The first 9 rows are patterns. Each new row is the sum of 2 different patterns, raised or lowered, with some noise. Before adding, each is slid sideways (what falls off one end comes back at the other), maybe read backwards, and multiplied by a number that may be negative. Names go in the order of the patterns.
In the rows, zero is written as 128.
Known rows, each followed by the names of its patterns:
[145 163 145 148 119 123 145 107  92 113 111 126 127 156 114 161 141 103
  95 106  97 129 155 148 117 107 114 162 142 164 138 123 164  97 164 113
 112 116 147 150 112]
X
[128 148 107 104 159 126 127 140 104 121 122 129 161 158 148 161 154  97
 146 111 151 100 103 162 101 155 123 160 112 117  96 118  93 117 151 109
 120 127 140 139 129]
V
[147 113 123 116 161 118 144  96  98 137 108 134 114 158 113 139 107 145
 137 111 129 163 133 105 106 113 156 107 154 117 115 116  94 161 141 157
 118 110 103 134 148]
F
[125  99 103 142 157 139 153 147 147  97  93 109 132 116 127 161 135 100
 110 164 134 107 106 114 122 156 150  99 155 125 152  98 111 137  94 111
 105 164 147 101 112]
M
[143 104 155 146 133 149 121  99 117  98 162 120 133 123 126 158 128 155
  97 116 147 124 100 108 107  93 125 120 118 157 151  98 117 153 114 103
 148 139 158 126 126]
K
[113 136 142 119 108 109 100 121  96 138  96  96 157 136 142 101 115  93
 147  94  97 129 111 110 111 100 106 160  96 123 119 136 145 142 115 127
 108 122 153 142 130]
G
[126 115 117 123 144 147  99 114  92 123 148 109  93 137  99 124 139 119
 159 101 129 101 118 100 108 126 150 141 110 162 112 164 137  97 139 125
  94 122 107 137 126]
E
[154 124 105 116 158 108 149  95 136 133 142 110 150 163 163 144 102 137
 123 148 100 141 101 128 109 102 125  93 154 110  98 161 117 144 150 140
 102 108 144 130 122]
P
[ 99 160  98 160 162 120 146 135  96 149 111 116 100 116 142 155 158 157
 106 107 137 150 117 119  96 117 136 150 100 151 154 113 126 102 122 155
 111  98 159 154 126]
Q

New rows, each followed by the names of its patterns:
[126  56  88 159 108 100 121 106 123 124 129  89 139 116 133  77  80 137
  93 124  97 122 139 116  90 130  92  84 130 108 139 128 144 131 108  98
  97  95  90 124 108]
M E
[129 146 150  80 130 103 146 149 117 120  93 157 163 134 158 173 141 126
 170 116 140 145 122 124 182 157 100 148 160 101 115  84 124 144 108 139
 118 128 140  91 160]
X K
[115 123 149 111 163 133 128 136 166 142 146 150 189 150 157 132 127 196
 113 138 142 172 171 162 145 161 152 176 127 125 149 146 173 156 149 180
 128 156 159 155 151]
K Q
[189 180 171 125 171 208 153 180 125 134 125 214 189 162 172 143 162 140
 194 191 162 173 115 188 172 151 134 197 133 150 108 164 178 173 158 176
 211 137 193 133 189]
F P
[ 68  92  56 147 116  70 135 119 142 130 115  84  98 112 108  75  85  85
 102 131 122 131  74  70  75 103  85 119  83 138 130 125 134 101  74 144
 141 104 127 122 146]
M G
[151 166 139 112 176 136 140 135 131 161 173 160 157 139 129 139 173 145
 123 104 116 154 164 106 175 153 116 135 106 140 185 130 127 155 170 137
 117 174  95 175 162]
K Q
[125 107 116 108 110 122  99  87 116 111 132 106 136  96  93  87  87 106
  90 103 107  71  72 130 137 119  77 104  93 109  91  74 128  86 101  83
  93  72 111  97  98]
F G
[ 73 105 130 162  75 124 107 107 138 104  98  85 170  77 130  76 159 140
  94 151 161 140  63  81 123 158 100 169 129  91  80  76 127 113 126 133
 131 112 119 144 135]
F M
[169 119 113 133 134 114 122 140 144 127 128 144 144  91 174 138 188 148
 130 186  93 144  87 178 123 134 150 176 165 143 146 109 155 156 123 107
 140 133 149 174 149]
V M
[131  87 116 112  91 114  74  90  71  98 120 126 117 119  65 105  94 103
  79  82  64  92  87  95  87  97 112  70 108  84 113 101  70  83 104 113
  80  66 112  71 135]
G Q
[145  98 142 118 106 119 128 157 124 153 119 122 109 136 168 143 151 131
 139 155 155  94 165 103 153 137 132 113 142 140 130 129 117 105 155 158
 126 134 160 105 100]
P Q
[109  91 113  85  99 113 130  79 122 122  86 125  88 114 107  89  75  79
  80 101 132  97  96  83 102 140  89 127  90  92  97  97 117 138 125 125
  89  87 125 104  93]
V F
[130 145 120  95 132 101 122 131 156 140 122 151 137  95  95 133 149 158
 111 155 174 125 141 114 150  96 118 114 131 161 167 140 126 141 132 113
 114 146 148 106 136]
X M
[ 62  99 100  50 100  61  98 127 130  51  67 114  97  85 122  85 114  68
 119 120  82 130  91 116  93  99  84 100  63 102  86 114  85  84 140  87
 133  44  96 109 108]
F K
[102 136 126 141 103 107 124 151  97  99 127 118 114 161 153 131  85  88
 115  94 114  99 131 136 100 155 153 122  75 127 114 154 124 148 134  91
 113 119 137 108  70]
F M
[ 93 148 162 142 130 134 136 124 137 172 142 107 124 146 104 155 154 121
 177 123 166 174 146 178 131 170 102 146 113 176 102 125 123 105 164 112
 152 112 145 108 136]
V P
[ 75 112 105 104  63 117  84  77 117  79 112 105  96  88  91 126  64 107
  82 134  51 139 129 138 147  95 136  94  94  59 134 101 129  63  62  76
 105 103 125 104 101]
X P
[165 136 167 127 119 173 187 119 102 146 169 110 149 116  92 163 115 120
 168 132 150 151 175 139 109 118 118 119 154 178 114 108 162 125 166 135
 118 117 150 123  97]
P Q
[ 92 116 177 119 122 135 167 154 126 108  81  88 166 134 122  90 157 144
 154 161 130 121 135  96 119 156 134 170 150  94 127 154  86  92 119 176
 119 169  94 105 137]
M Q
[ 84  79 132  66 133 103 154 139  92 132 119 117  67 106  53 107  80  75
 121  47 104  98  73 128  95 123 115 102  59 104 103  70  85  95  86  66
 114 120 104  94  97]
V P
[144 151 110 154 201 142 105 149 117 175 150 172 175 118 146 100 173 139
 162 145 161 148 145 206 157 176 158 117 190 143 135 123 111 171 134 160
 133 171 140 181 158]
F E
[105  99  96  93  93 114 103  83  79  82 128  84  75 134  89 118  98 117
  83 102 108 119 117 106 104  67 100 122  99 102  70 104 119 121  97 100
 115 104 132  91 116]
F P
[156 156 114 139 141 136 166 137 144 116 147 174 176 170 123 130 117 132
 176 147 139 145 116 160 126 176 135 109 161 156 134 117 174 142 154 160
 173 168 158 150 154]
F K
[102 125 123 107 147 146 123 110 136 110 174 122 147 108 152  97  96  84
 108 158 135 145 105 180 114 182 137 134 163 137 150 104 141 169  97 143
 110 108 120 169 164]
E P
[142 176 157 132 185 108 139 125 176 141 191 141 158 161 120 162 175 138
 146 147 163 155 126 151 152 110 162 160 136 155 161 160 165 130 122 122
 140 115 160 142 163]
V Q
[113  87  95 104  70  95  69  85  89  93  76 101 124  67  82 126  97 105
 103  90  76  92 122  82  96  56 118 108 128  84  95 132 140  98  98 100
  82 115  49 123  75]
E P
[123 134 184 180 136 156 188 174 163 128 135 148 128  95 142 115 125 169
 182 148 162 155 107 135 108 104 149 165 159 131 114 125 201 143 179 153
 150 191 130 173 136]
X G
[108 125 138 140 141 151 153 169 143 105 142 116 155 127 124 146 115 128
 153 138 105 114 104 118 115 107 122 134 108 123 123 151 137 153 124 100
 124 131 128 116 128]
V G
[ 81  96  90  76  95 119  81 108  66  55 117  71  60 104  52  95  87 138
  96 105  54  99  54  83 125  71  92  74 119 141 116 111 104 111  71  69
  82 105 107  93 102]
V Q
[122 147 102 106  82  61 108 104  78 158  67 135 132 140 106  83 109  78
  65 112 109 112 101 103 135 162 129 122  99 132  73 107  96 106 150 141
 113 150 131  68  78]
X Q
[138 127 118 165 148 110 125 152 133 115 123 130 142 140 151 138 155 148
 151 126 109 143 102 140 104 165 160 106 134 121 138 107 128 141 125 131
 143 148 124 129 117]
V M
[129 119 118 125  95 133 172 148 138 112 134 115 127  81  96 115 141 112
 152  91  74 134 138 151 113  89  83 114  85  98 101 131  79 120 109 114
 137  78 128 101 104]
X G
[145 143 139 137 125  89 142 156 106 143 159 119 118  94 115 150 107 125
  96  87 115  97 160 152 162 135 120 118 103 152 117 113 107 121 183 153
 136 157 155 141 146]
V K
[134 128 154 175 171 169 157 136 171 155 152 181 121 152 189 148 179 166
 141 158 192 152 163 169 184 151 159 127 161 190 140 168 165 188 171 173
 148 146 164 177 140]
G Q
[122 150  84 110  61 145 106  58  77  66 116 152 138  64 108 104 157 102
 121 136  67  65 104 113 125  87 110 118 117 106 106 138 125 113 109  92
  68  94  73  95 110]
X M
[172 175 170 175 167 173 198 144 210 135 158 152 178 201 156 189 178 165
 195 146 140 194 161 123 143 144 139 149 174 131 191 187 133 110 160 135
 183 185 178 157 138]
X K
[106 111 102  63 132  65  78  75  63 117  97 126  68 105 100 142  98 147
 156 129 103 102  99 112 116  92 134 116 151  84  90 108 115  88  81 110
 101  68 102 134 135]
X P
[ 95  93 109 103  91 101 114 121  63 121 169 138 100  69 101 135  90 103
 110  74 115  61 117 116 156  87  88  91  94 103 130 108 111  83 165  68
 106  93  46 109  62]
F P
[136  97 107 100  84  95 120 102 100 111 148  88  83  87  94  77 105 108
 124 123  73 106 144 111  81  98 109 112 141  78  73 126 118 102 107 129
  98  91  73 115 130]
M Q
[122 111 100 160 133 117 123 128 147 151 185 137 140 143  70 145  83 116
 134 122 157 142 170 111 145 119 129 149 133 136 130 126 119 150 116 165
  81 186  87 116 119]
X P
[117 145 154 136 121 146 144 162 146 154 164 122 145 135 160 149 146 136
 139 134 148 142 134 120 118 129 149 134 169 153 135 142 117 136 169 138
 122 122 133 144 128]
F G
[128 124 112  65 130  86 141  81  61 123  78 141  89 122  94 108  88 115
  80 116 117 110 122  78 109 102 126 111 149  70 109 154 100 114 127  93
 118 115  77 157 135]
V G
[ 76 111 126 106  89  93  87 115  75 132  84  71  86  57 116 102 137  91
 101  65 120  98  99 100  84 104 106 108 131  89  95 124  86  98  85 106
  94 107  82 128  91]
V F
[ 68  68 102 112  94  90 115  71  97  99  86 113  71  69 119  57 125 104
  82  86 106  85  70  82 128  88 103  76  77 123  80 103  83 106 108  96
  64  76  93  86  73]
K Q
[191 171 192 134 165 127 133 127 129 161 179 165 172 195 140 137 176 155
 199 167 157 181 144 156 132 181 148 153 148 172 196 182 175 139 181 161
 157 120 176 148 173]
V M
[138 178 128 114 123 156 138 153 121 167 173 117 157 177 156 180 160 121
 133 142 123 149  98 144 169 118 164 127 138 106 109 134 106 101 143 157
 155 176 130 164 127]
V G
[104 145 180 145 109 143 135 109 159 130 167 109 147 123 137  88  88 131
 120 145 128 111  94 171 160 151  89 110  97 175 124 149 104 110 109 110
 143 100 185  97 110]
F G
[166 142  91 129 147 106 179  98 137 128 105 114 161 151 147 129 161 158
 110 126 108 141 141 157 113 128 120 116 172 133 155 110 153 106 135 164
 143 134 126 112 171]
F Q
[142 105  72  75 130 112 113  89 114  75 131 154  84 137  81 122  78 124
  86 139 113 117 133  89  79  98 141 108 128  61 125  67 100 116  93 153
  62  73  99 107 134]
F P
[151 130 144 141 170 120 168 147 139 127 134 131 156 122 128 167 167 147
 103 159 120 184 183 129 177 133 105 175 108 128 101 118 155 149 175 152
 135 120 154 149 140]
P Q
[ 86 117  65 101 154  78 136 131  95 152 101 100 135 121  85 119 146 111
  81 117 109 127 117  74 107 113  78  95  79  80 156 127 108  74 128 109
 150  96  79  91  91]
G Q
[164 127 161 138 117 152 121 128 151 161 124 176 151 136 122 127  93 139
 125 108 163 117 138 150 153 144  92 141 116 129 110  86 123 119 137 152
 127 101 102 134 155]
X G
[101 131 109 106  95  86  75 124  98 125  69  97 101 123 105  98  63 107
 102  54 110  88 140 120 102 100 110  84  57 104 112  63 118  69  88 121
  76 101 147 107 119]
G Q
[124 141  80 146 151 128 144  99  84 116  71 114  93 103 105 109 155 100
 158  96  82 104  93  67  95 112  95 104  89  93 160 141 105 109 128 126
  70 155 111 124 101]
X K
[136 125 168 130 128 142 157 145 144 145 154 146 141 152 146 174 125 175
 161 159 145 162 158 155 183 160 169 181 160 148 154 128 166 159 136 160
 156 155 186 160 163]
G E
[178 140 130 134 169 166 156 181 163 131 133 143 182 140 137 180 160 137
 166 154 192 146 163 154 156 117 148 169 150 195 137 149 141 175 194 181
 149 163 165 165 181]
V F
[155 116 133 115 118 144 141 143 117 133 186 137 137  90 111 168 113 133
 109 106  96 104 154 134 182 146  95 104 158 139 127 137 139 148 157 122
 158  89 132 154 121]
F K
[163 156 179 192 166 204 172 113 116 154  97 169 152 168 171 128 147 215
 174 207 161 156 191 142 200 147 128 131 198 188 171 177 175 188 203 140
 178 175 127 132 114]
X E
[152 158 140 160 168 154 148 137 103 112 104 185 174 122 116 153 138 159
 162 154 129 181 135 135 141 128 156 150 115 156 189 124 106 137 193 117
 160 105 104 150 145]
M Q
[177 127 146 158 119 178 134 125 117 195 177 119 148 168 137 150 143 153
 179 153 156 171 156 138 149 139 139 169 187 136 115 124 165 165 161 152
 157 136 192 164 123]
M Q
[169 187 168 191 158 160 117 118 185 151 188 179 190 144 108 155 105 125
 157 185 164 165 132 184 174 125 142 176 174 124 157 161 175 145 161 140
 110 193 163 148 162]
M E
[166 136 157 144 177 134 138 155 104 157 139 128 160 122 155 163 132 139
  98 143 153 156 139 138 111  99 126 154 121 142 144 107 117 102 173 140
  82 137 136 104  94]
V K
[162 180 173 159 195 189 123 168 153 160 129 125 126 175 113 115 178 163
 193 115 180 112 174 161 125 123 110 159 195 174 159 107 143 175 169 201
 162 162 113 151 111]
X F
[ 88  81 113 133 119 128  77 126  81  76 135  88 118  88 105 123 108 140
 134  95 107 120  79  98 112 110 128 114 108 130 122 109 102 120 124  85
  96 105 102  89  99]
V K
[134 119 117 126  91 143  95 105  93 165 170 144  96 117 118 122 127 175
 111  82 107 131 164 118 152  87  84 130 108 154 103 132 145 131 135 147
 130 122  96 151 118]
F M
[149 128 124 132 151 164 174 157 173 160 169 144 168 116 145 166 155 138
 174 177 209 185 139 206 173 175 153 132 204 131 178 156 161 200 175 194
 142 138 150 192 200]
X E
[102 128 150 133 126 121 145 156 109 125 139 116 147 112 151  84 111 134
 157 122 129 140  89 158  92 128 115  96 103  98  88 113 161 114 144 114
 137 144 122 139 144]
V G
[ 81 142 106 137 117 121  69  98 140  95 119 166 101 125  93 153 119 132
  74 102 114 110 104 115 169 139 138  93 103 119 108  81 143  92  90  92
  72 131 101 134  96]
E P
[146  91 108 116 128  96 119 127  97 134 134 103 125 108 138 127 112  96
 127 162 156 154  80 119 107 127 119 117 120 109  95  86 122 118 140  95
 107 156  98 138 124]
F P
[132 141 101 131  98 125 107 111 122 106 138 139 113 139 119  95 111 143
 115 130  95 116 129 115 135 157 148 112  66 101 145  78 112 102  97 151
  80 128 137 135 124]
F E
[131 176 124 172 140 154 149 146 153 184 185 168 160 151 185 180 183 155
 165 130 185 135 147 160 185 164 182 180 140 145 172 164 162 135 170 150
 137 166 143 167 155]
X P
[ 80 124 105 149  96 125  95  81 139 126 123 132  94 134 151 157 154 129
  98  86 112 119 139 117 118 141 151 157 123 121 115 134  99  84 123 134
 129 117 113 146 153]
X Q
[111 148 110 127 118 128  98 118 125 134 110 111 127 126 121 130 125  95
 124 128 120 113 145 118 140 106 110 154 129 135 134 135  98 133 126 149
 101 111 158 124 140]
V G
[124  63  81  85  78  55  70  81 115 105  68 128  99 128 108  72 100  74
  79  71  70 113 109 103 103  84  78  94 115  83  93  49  85  87  75  73
  82  87  72 111  96]
X E
